All groups share one centre, and each spreads out both ways along 13 directions, with some noise.
Known rows, each followed by its group:
.16	-.08	.07	.11	-.03	.18	-.09	-.05	.07	.22	-.01	-.06	-.17	.05	.07	.13	.24	-.18	-.08	.14 -> B
.13	-.11	-.11	-.10	-.26	.25	-.09	-.07	.12	.01	.02	.02	-.01	.12	.20	.03	.11	.01	-.22	.00 -> D
.18	.24	-.05	.11	.06	.10	-.09	.17	.08	-.10	.04	.00	-.02	.00	.45	-.12	-.01	.05	-.14	.05 -> V
-.08	.03	.21	.01	-.11	-.21	.01	.07	.15	.06	.00	-.12	-.02	-.14	.09	.12	.02	-.13	.12	-.04 -> D
.11	.00	-.11	-.04	-.12	.04	.04	.19	-.03	-.09	-.03	-.21	.02	-.05	.02	.13	.08	.05	.03	-.14 -> B
-.02	.18	-.04	-.09	.08	.05	.06	-.05	.05	-.05	-.06	.13	.01	-.16	.02	-.04	-.03	-.04	.04	-.07 -> V
.15	-.15	-.01	.07	-.02	-.05	-.08	.12	-.19	.07	.17	-.11	.01	.09	-.09	-.15	-.03	.00	-.11	-.11 -> B
.02	-.04	.00	.13	.01	.15	-.24	.07	.03	.07	-.08	-.05	-.04	-.01	.09	.06	.08	.04	-.19	.04 -> V
.01	-.04	.09	.02	.01	.04	-.10	.03	.09	-.11	-.02	-.13	-.04	-.03	.13	.11	.01	.00	.06	-.08 -> R
.29	.06	.03	.04	.00	.08	.26	.15	.01	.09	.08	-.03	.06	.07	.19	.24	.09	-.08	.00	.03 -> V
.09	.02	.05	.09	.01	.06	.13	-.17	.00	-.03	-.02	-.13	-.06	.23	-.03	.05	-.12	.05	-.04	.19 -> D
-.18	.04	-.20	.09	-.10	.05	.21	.23	-.29	.23	-.20	-.09	.11	-.02	.08	.04	-.03	.12	.02	-.03 -> B
.12	-.27	.11	.02	-.27	.02	-.17	.13	.10	.03	.08	-.34	-.07	.18	-.01	.02	.03	.00	-.22	.18 -> R
.16	.29	-.17	-.19	.02	.07	.12	.23	.21	-.06	.02	.11	-.08	-.11	.19	.20	.24	-.14	.16	.09 -> B
.17	.02	.21	-.04	.02	-.05	.12	-.15	.06	.06	.03	.09	.05	-.03	.09	.05	-.14	-.21	-.03	.01 -> C
-.05	-.11	-.06	-.08	-.09	-.08	-.18	-.10	.15	-.10	.12	.22	.13	.26	.08	-.05	-.11	-.11	-.13	.03 -> D
-.06	-.03	.16	.11	-.10	.02	-.08	-.04	.26	.08	.01	-.23	.07	-.15	.22	.18	-.27	-.05	-.12	-.11 -> C
.04	.03	-.07	.00	.07	-.09	-.02	.13	-.10	.00	-.08	-.04	.08	-.15	-.10	-.05	-.11	-.06	-.11	.08 -> C
.07	-.12	.00	.12	-.03	-.09	-.04	.17	.06	-.20	.06	.01	.07	.37	-.14	.14	.14	.17	-.02	-.06 -> C
.20	.07	-.07	.30	.07	.00	.07	.33	.18	-.08	.11	-.37	-.05	.15	.23	.03	.17	-.11	.14	.22 -> D
-.02	.10	-.15	-.02	-.10	.19	-.12	.07	.19	.06	.09	-.21	-.17	.03	.12	.13	.06	.06	-.01	-.07 -> C
.07	-.03	.06	.09	.02	.06	.06	-.06	.03	-.12	-.04	-.23	-.01	-.07	.00	.05	-.08	.11	.00	-.02 -> R
.08	.29	-.12	.12	.12	.01	.11	.17	.12	-.10	.07	-.01	-.05	.02	.19	.01	.21	-.13	.22	-.15 -> D
.09	-.03	.13	.02	.06	.09	-.13	-.03	.03	.03	.12	.19	-.13	.17	.04	.13	.14	-.07	.12	-.21 -> D
.09	.01	.08	.10	-.03	.08	-.07	.00	.10	-.03	.08	-.07	-.04	.14	.21	.06	-.06	.02	-.05	-.10 -> C
.15	-.01	-.05	-.14	-.09	.12	.03	.04	.06	.05	.03	-.06	-.09	.04	.00	.00	.07	-.06	.02	.00 -> B
.12	-.17	-.09	-.02	.13	-.08	-.09	.02	-.15	.01	-.02	.06	.28	-.08	-.28	.05	-.37	-.03	-.35	.00 -> C
-.04	-.02	.04	.26	.13	.11	-.14	-.08	.10	.00	-.20	.04	.10	-.17	.14	.27	.08	.01	-.11	-.03 -> R
-.02	-.08	.11	-.10	.06	.12	-.16	.02	.18	.04	.07	-.13	-.12	-.08	-.02	-.04	-.24	-.02	.06	-.07 -> C
.03	.07	-.07	-.03	-.12	.02	.13	.03	-.09	.03	-.14	-.05	.05	.03	.14	.04	.06	-.08	.09	-.02 -> B
.04	-.19	.03	.10	.00	.14	-.08	.23	.31	.04	.15	-.20	.03	-.24	.13	-.17	.05	.12	-.13	.17 -> V
-.04	-.10	.02	.13	.11	.17	-.17	.08	.12	.01	-.11	-.15	-.04	-.18	.07	.03	.06	-.05	.11	-.10 -> R
.02	.10	.16	.01	.10	-.06	.06	.00	-.01	.22	.04	.07	.03	-.05	.20	.44	-.30	-.25	.11	-.04 -> R
.07	-.17	.23	.00	.01	-.01	-.25	.03	.05	.08	.11	.17	-.03	.19	.01	.11	.04	-.10	-.01	-.14 -> D
.21	.06	-.12	.00	.22	.07	.09	.42	-.33	-.13	-.08	-.08	.04	-.05	.03	.19	.03	.14	.14	-.07 -> B
.07	.25	-.15	.00	.03	.08	.03	.07	.00	.12	.15	.13	.00	.18	.18	.04	-.14	-.08	-.02	-.16 -> R
-.06	-.18	-.18	.25	.10	.11	.10	-.05	.02	.13	.16	-.04	.15	.13	-.09	-.19	.00	-.02	.07	-.17 -> R
.11	-.05	.01	-.09	-.08	-.02	.04	.21	.11	.05	-.06	-.09	-.01	.00	-.11	-.03	.10	-.18	-.01	.24 -> D
-.04	-.09	.07	.06	-.12	.00	-.10	-.03	.04	.09	.00	-.07	-.01	.24	-.02	-.06	-.04	-.16	-.05	.02 -> B
.23	-.14	.01	-.07	-.11	.19	-.10	-.07	.08	.00	.09	-.20	-.11	.01	.22	.14	.10	-.23	.10	-.09 -> C
.02	-.14	.16	-.17	-.10	.01	.01	-.06	.32	-.01	.18	.01	-.03	-.16	.23	-.29	.03	-.20	.11	.33 -> V
.05	-.01	.05	.02	-.01	-.01	.03	.02	.01	.05	.06	-.02	-.02	.06	.04	-.03	.06	-.06	.05	.09 -> C
.01	.13	-.16	-.16	-.30	-.24	.13	.29	.15	.11	.16	.01	.12	.06	.02	.03	.11	-.07	-.20	.07 -> V
.04	-.07	.06	.00	-.02	-.02	-.02	.10	.03	.12	.17	.15	.06	-.05	.15	-.02	.00	.04	-.13	.06 -> B
.13	-.05	.03	.01	.07	.26	.06	-.13	-.10	.02	.00	.10	-.05	.10	.03	-.05	.08	.04	.16	-.28 -> V
-.06	-.14	.05	-.08	-.10	.11	-.21	-.32	.23	-.25	-.11	-.08	.03	-.20	.12	.10	-.01	-.01	-.05	-.10 -> V
.18	.07	-.10	-.08	-.08	.02	.14	.12	.03	.02	-.07	-.06	.09	.00	.16	.11	-.03	-.25	.02	.10 -> B
-.01	-.33	.19	-.08	-.11	.11	-.15	-.09	-.05	-.02	-.05	-.12	-.01	-.10	.32	.28	.06	-.16	.23	.09 -> R
.07	.04	.03	-.13	-.06	-.06	.06	-.04	.23	.00	.03	.05	.01	-.04	-.11	.13	-.07	-.16	.00	-.04 -> C
.01	-.07	.01	-.05	-.12	.08	-.24	.11	-.19	.15	-.05	-.13	-.17	.11	.14	.33	.07	-.04	-.09	.03 -> V
-.08	-.01	-.10	.17	-.07	.14	-.10	.00	.08	-.13	-.10	-.37	.05	.02	.15	.25	-.10	.16	-.07	-.08 -> D
.07	-.42	.00	-.04	.03	.10	-.35	.16	.04	.05	.20	.13	.13	.13	-.01	.12	.04	-.17	-.07	-.03 -> D
-.03	.17	.01	.25	.07	-.08	-.14	.25	.48	-.08	-.02	-.09	.03	-.04	.08	-.13	.04	-.03	-.20	.20 -> V
.13	-.06	.12	-.18	-.19	.09	-.04	.04	-.01	.14	.02	-.10	-.19	-.06	.11	.04	.06	.05	-.07	.11 -> D
.21	-.12	.02	.05	-.05	.13	.11	.02	-.03	.13	.09	.02	.04	.16	.16	.08	.03	-.14	.03	.07 -> B
-.08	-.09	.02	.10	.05	-.04	-.07	.16	-.01	-.03	.02	-.05	-.02	.05	-.04	.06	.00	.08	.03	-.03 -> B
-.02	-.27	-.23	-.27	-.24	.17	-.13	-.11	.10	-.04	.31	-.04	.04	-.05	.25	-.06	-.01	.16	-.15	.04 -> D
-.21	.08	-.06	-.10	.00	.05	-.10	.30	-.11	.22	.03	-.16	-.14	-.33	.29	-.31	-.16	.04	.12	.18 -> C
.08	-.12	.00	.09	-.11	-.03	.01	.23	-.02	.15	.03	-.03	.01	.04	.19	.18	.30	-.13	.00	.15 -> C
.11	-.02	-.05	-.03	.12	.14	-.14	.32	-.04	.04	.16	-.21	-.11	.00	.01	.19	-.22	.12	.06	-.06 -> C
-.10	-.02	-.23	-.07	-.02	.12	-.20	-.04	.21	.03	-.04	.15	.04	.14	-.10	.26	.13	-.13	-.10	.01 -> R
-.02	-.01	-.15	-.15	-.13	-.03	.04	.09	-.08	.08	.12	.09	.01	.08	.07	-.19	.06	-.03	-.01	.11 -> R
.08	.02	-.08	.03	-.06	-.01	-.06	.18	-.24	.17	.02	-.06	-.05	.15	.05	.14	-.05	.02	-.16	.04 -> V
.04	-.15	-.04	.05	-.01	.06	-.11	-.10	.05	-.03	.13	-.04	.09	.13	.05	-.10	-.17	-.07	-.06	-.09 -> R
.04	-.07	.04	.21	-.01	.05	-.06	.06	-.05	.17	-.02	.00	-.02	.15	.12	.08	.14	-.11	.00	.05 -> B
-.05	.08	-.06	-.16	-.15	.03	.15	-.15	-.03	.06	-.03	-.02	.07	-.25	.15	-.05	-.11	.03	-.05	-.08 -> D
.04	-.13	-.03	.05	.04	.11	.05	-.06	-.02	.00	.06	-.20	.00	.05	-.10	.11	-.17	.01	.05	-.03 -> R
.12	-.11	.13	.05	.01	-.01	-.01	.00	.13	.07	.09	.08	.03	.14	.01	.02	.08	-.15	.02	.04 -> V
.09	.00	-.05	.04	.08	.07	-.05	.06	-.01	-.10	.10	-.09	.00	.03	.02	.00	-.07	.12	.02	-.10 -> V
.11	-.07	.12	.18	-.03	-.10	-.06	.08	.07	.04	.01	-.07	.12	.14	.01	-.01	-.09	-.13	-.11	-.04 -> D
.18	.07	.02	.14	.32	.05	-.01	-.14	-.05	.06	.14	.28	.08	.22	-.05	.19	-.24	-.09	-.08	-.07 -> R
.15	.14	.22	-.04	-.02	-.09	.03	.07	.07	-.14	.08	-.04	-.10	.01	.20	.04	-.02	-.03	.10	-.07 -> R
.06	.01	.04	-.20	-.06	.13	-.04	-.05	.08	.10	.11	.10	-.08	.01	.15	-.07	-.02	-.08	.03	.05 -> C
.26	-.03	.00	-.15	-.23	.15	-.06	-.01	.02	.07	-.01	-.10	-.03	.12	.13	-.09	-.14	-.20	-.19	.01 -> B
-.10	.11	-.03	.10	-.14	-.17	-.04	-.16	-.13	.16	-.11	.13	.15	.08	.09	.02	-.18	-.11	-.40	.11 -> V

New rows. What belongs after each?
.08	.06	.07	.07	.17	.11	-.21	.22	.13	.12	.10	.11	-.12	-.19	.21	.15	.10	.21	-.24	.14 -> B
-.11	.12	-.09	.02	-.03	.06	-.04	.11	.03	.12	.01	-.02	-.09	.07	.08	-.03	.09	.07	.03	-.01 -> B
.27	.14	.35	.08	.12	-.15	.14	-.02	.04	-.10	.08	-.03	-.07	-.05	.00	-.11	-.14	.05	.01	.02 -> R
.08	.02	.01	-.22	-.01	.12	-.15	-.10	.12	.00	.01	.19	-.05	.06	.05	.11	-.11	-.23	-.01	.03 -> R
.19	.01	.20	-.05	-.16	.00	-.02	.04	-.05	.21	.05	.02	-.13	.06	.09	-.17	-.02	.02	-.26	.18 -> D
.14	-.07	.14	.02	-.07	.15	-.10	.22	.10	.07	.10	.00	-.15	.19	.22	.27	.10	.05	.07	.01 -> C
.07	.03	-.30	.14	.01	.12	-.07	.25	.08	.00	-.05	-.05	.17	-.01	.24	.00	.07	-.08	-.11	.14 -> D
-.21	-.09	-.14	.04	-.13	-.05	-.13	.09	.03	-.01	.19	-.19	.01	.00	.19	-.23	-.10	.11	-.03	-.01 -> C
.20	-.04	.17	.04	.19	.12	-.16	.04	-.03	.11	.09	.17	-.07	-.13	.19	.02	-.11	.11	-.24	.22 -> B
-.01	.06	.36	.40	-.16	-.32	.07	-.01	.07	.19	-.06	-.18	.10	.06	.06	-.13	-.18	-.06	-.32	-.04 -> D
-.09	.02	-.15	.23	.05	-.03	-.03	.09	-.15	-.04	.03	.02	.12	-.02	.15	.03	.09	.27	-.16	.05 -> R
.12	-.05	.06	-.07	.04	.03	-.14	.24	.03	.03	.15	-.09	-.17	.16	-.08	-.02	-.09	-.10	.14	-.03 -> R
.01	-.02	-.16	.09	-.03	-.08	-.13	.22	.08	-.23	.12	-.37	-.04	.02	-.07	-.02	-.02	.00	.10	-.17 -> C
-.01	-.18	.04	.09	-.08	.00	-.08	.06	-.15	.14	-.15	-.14	.03	.02	-.13	.02	.00	-.07	-.12	-.01 -> B
.10	-.19	.02	.08	.01	.10	-.14	.08	.00	.05	.04	.00	.08	.04	.10	.13	.02	-.08	-.04	-.13 -> D
.10	.08	.07	-.04	-.08	.09	-.02	.00	.01	.09	-.04	.09	-.05	.05	.08	.05	.06	-.08	-.06	-.02 -> D
.06	-.16	-.13	-.10	.09	.21	-.16	.06	.03	.01	.03	.06	-.06	.16	-.20	.10	.03	.06	-.04	.15 -> D
.05	-.08	.04	-.05	-.03	.03	-.15	.21	.07	.23	.05	.05	.02	-.11	.15	.07	-.04	-.17	-.11	.07 -> C
.13	-.10	.07	.05	.14	.15	-.18	.13	-.16	.22	.03	.02	-.03	.05	.07	.12	-.19	-.08	-.12	.15 -> R
-.01	.11	-.18	-.06	-.02	.13	-.05	.17	-.05	.28	-.05	.05	-.03	-.04	.12	-.01	.03	-.10	-.08	.12 -> R
-.11	.02	.08	.24	.06	-.12	-.12	.12	-.02	.12	.03	-.11	-.04	.22	.03	-.03	-.13	-.07	.00	.01 -> V
.09	.03	-.02	.10	-.03	-.04	.00	.07	.00	-.06	-.07	-.17	.00	.00	.14	.12	.10	-.17	.10	-.01 -> B
.08	-.21	.17	.06	.03	.06	-.23	.00	.25	.05	.24	.01	.00	.30	-.08	-.04	-.20	-.01	-.16	.05 -> B
.00	-.09	-.01	-.04	-.06	-.04	.01	-.01	.04	.14	.07	.11	.11	-.06	.19	.00	.05	-.17	-.05	.18 -> D
-.02	.22	-.29	.04	.20	.22	-.12	.04	.00	.01	.03	.11	.00	.08	.12	.11	-.18	-.04	.06	-.27 -> R
-.07	.06	-.10	.20	-.10	.01	.14	.18	.01	.17	.00	-.07	.04	-.11	.19	-.19	.26	.07	-.05	.00 -> R
.19	-.09	-.12	-.03	-.20	.04	-.09	.28	-.14	.06	.00	-.18	.10	.16	.01	-.10	-.08	-.07	-.20	-.16 -> B
-.03	.03	-.15	.19	.02	.03	-.13	.41	-.16	.25	-.09	-.19	.03	-.02	-.02	-.02	-.16	.06	-.28	.04 -> B
.03	.09	-.01	-.09	-.10	-.02	.14	-.03	.00	.06	.06	-.02	.00	.08	.21	.19	-.05	-.08	.12	-.06 -> R
.03	.03	-.05	-.15	-.15	.00	-.29	.24	.15	-.09	-.14	.04	.04	.06	.17	.04	.03	-.15	-.11	.02 -> D
.02	-.23	.19	-.02	-.11	.13	-.16	-.22	.20	-.07	.02	-.09	-.04	.39	-.07	-.05	-.25	-.01	-.06	-.01 -> B
.07	-.20	.14	.15	-.19	-.15	-.11	-.01	.12	.06	.05	-.01	.09	.24	.05	.00	.18	-.33	-.04	-.04 -> B
.25	-.21	-.08	.07	.01	.12	-.09	-.09	-.22	.07	.13	-.11	.07	.04	.18	-.01	-.02	-.17	-.13	.06 -> C
.08	-.04	.14	-.03	.14	-.01	-.27	.18	.12	-.01	-.01	.11	-.12	-.05	-.10	-.03	.06	-.10	-.07	.14 -> R
.05	-.38	.03	-.07	.03	.31	-.13	-.21	-.03	-.20	-.17	-.27	-.06	-.07	.04	.18	.01	.02	.18	.08 -> R
.17	-.04	.15	.03	.10	.02	.13	.12	-.14	.31	.08	.01	.01	-.10	.10	.21	-.13	-.09	-.04	.18 -> C
.14	.02	-.02	-.05	-.18	.04	-.14	.25	.14	.10	.00	.05	-.03	-.02	.16	-.07	.20	-.13	-.12	-.06 -> D
.20	-.16	.10	.15	.01	.06	-.10	-.06	.01	.11	.13	-.11	-.07	.33	-.02	-.02	-.04	-.21	-.01	.12 -> B
.15	-.09	.03	.11	-.04	.07	-.13	-.07	-.04	-.12	-.10	-.01	.12	.09	.12	-.04	.02	-.07	-.17	-.07 -> C
.11	-.10	.14	.03	.00	.01	-.04	-.07	.01	-.13	.02	-.03	-.02	-.07	.09	-.06	.08	.05	-.01	.11 -> R
-.08	.14	-.15	.15	.20	.07	.10	-.02	.01	.14	.14	.01	.11	.00	.08	-.01	-.31	-.10	.11	-.30 -> R
-.05	.13	-.06	-.17	.02	.17	-.20	.13	.18	-.03	-.18	.22	-.17	-.01	-.16	-.04	.11	.05	-.09	.03 -> C
.21	-.30	.10	-.14	.01	.12	-.20	.05	-.02	-.12	.19	-.08	-.12	.21	-.20	.06	-.03	.03	.07	-.21 -> D
.14	-.11	.00	.12	.04	.10	-.07	.05	.05	-.05	.05	-.10	.01	.09	-.03	.18	.03	.04	-.05	-.08 -> V
.16	-.20	.31	.14	-.07	-.14	-.15	.03	.15	-.30	.02	-.26	-.07	.04	-.13	.11	.11	.19	-.14	.11 -> R
.20	.07	.04	.05	.00	-.05	-.30	.10	.16	-.12	.18	-.11	-.09	.13	.16	-.05	-.01	-.11	-.11	-.04 -> B
.04	-.06	.12	.07	-.06	-.01	-.13	-.01	.21	-.11	.13	-.03	.03	.20	.16	.01	-.06	-.04	.00	-.08 -> B
.10	-.05	.00	.05	-.11	.07	-.21	.12	.05	-.13	.01	-.05	-.06	.11	.16	-.08	.18	.10	-.11	.05 -> R
.02	.20	-.09	.00	.01	.20	.00	.08	.07	.03	-.12	-.13	-.12	-.02	.23	.11	-.08	.00	.01	.10 -> B
.09	.02	.27	.01	-.06	-.12	-.06	.02	.02	.05	.01	.05	-.07	.10	.01	-.01	-.04	-.09	-.01	-.08 -> D
.14	.00	.10	-.08	.07	.03	-.17	-.11	.13	-.14	.05	.11	-.01	.03	.07	-.10	-.17	-.14	-.07	-.06 -> R
-.01	.15	-.04	.24	.05	-.14	.06	-.02	.04	.07	.11	-.15	.00	.04	-.06	-.06	-.04	-.04	-.08	.03 -> C
.00	.08	.00	-.07	-.11	-.01	.06	.09	.06	.15	.17	.10	-.05	.07	.24	-.01	.01	.01	-.03	.07 -> C
.11	-.04	.06	.13	.04	-.08	.01	-.03	.12	-.04	.14	.09	.05	.10	-.06	-.17	.03	.01	-.12	-.01 -> R
.05	-.11	.11	-.01	-.09	.10	-.02	.00	.06	.00	-.06	.07	.07	-.06	.16	.16	.09	.09	-.08	-.03 -> B
.00	.07	.16	.16	.00	-.14	.01	.06	-.03	.03	-.13	-.08	.12	.00	.21	.10	-.15	-.21	.01	.09 -> D
.03	.15	.05	.08	.10	.05	-.10	.19	-.02	.15	.00	-.04	-.04	-.11	.25	.13	-.23	-.13	.04	-.08 -> R
.19	.15	.00	-.01	.07	.02	.20	.02	.19	-.09	.01	.07	.03	.07	-.05	.16	.08	-.12	.10	-.04 -> V
.20	-.39	-.15	.07	-.15	.34	-.21	-.13	.13	-.09	.20	-.10	.04	.38	.19	.16	.12	.09	-.22	.02 -> D
.03	-.15	.13	.23	.01	.04	-.23	-.12	.14	.08	.23	-.10	-.10	.36	.08	-.05	-.08	-.07	-.07	.04 -> B
-.01	-.16	.14	.01	-.17	-.12	-.13	.21	-.02	.06	.03	-.28	.00	-.07	.18	.11	-.15	-.01	-.11	.16 -> R
.13	-.14	-.05	-.03	-.03	.16	-.16	-.08	-.01	.06	.06	.07	-.02	.21	.12	.12	.00	-.13	-.08	.07 -> R
.09	-.11	.07	.08	.00	-.18	-.03	.13	.01	-.13	.01	.01	.15	.04	.05	.11	.08	-.17	.06	-.01 -> B
.01	.23	.03	.18	.29	.02	.16	.11	.08	.06	-.04	.17	.09	-.18	.06	-.15	-.06	-.03	.10	-.08 -> V
-.10	-.17	.02	.02	-.02	.15	.08	.02	.03	.05	.06	.06	.01	.15	-.06	.16	.02	.20	.08	-.04 -> B
-.07	-.17	-.17	.09	-.11	.10	.09	.00	-.09	.25	.05	-.06	.08	.08	.14	.05	.05	-.07	.01	.05 -> R
-.08	-.23	-.09	-.06	.15	.09	.01	-.18	-.18	.05	.12	.09	.13	-.02	.13	.14	-.21	.01	.08	.16 -> D
.11	.24	.12	-.18	-.03	.04	-.03	.12	.25	.04	-.03	.04	-.17	-.09	.14	.17	-.04	-.27	.19	-.12 -> R
.22	-.03	-.10	.17	-.17	.14	.28	-.05	.21	.07	.00	-.24	.08	.01	.10	-.07	.18	-.09	-.15	.12 -> D
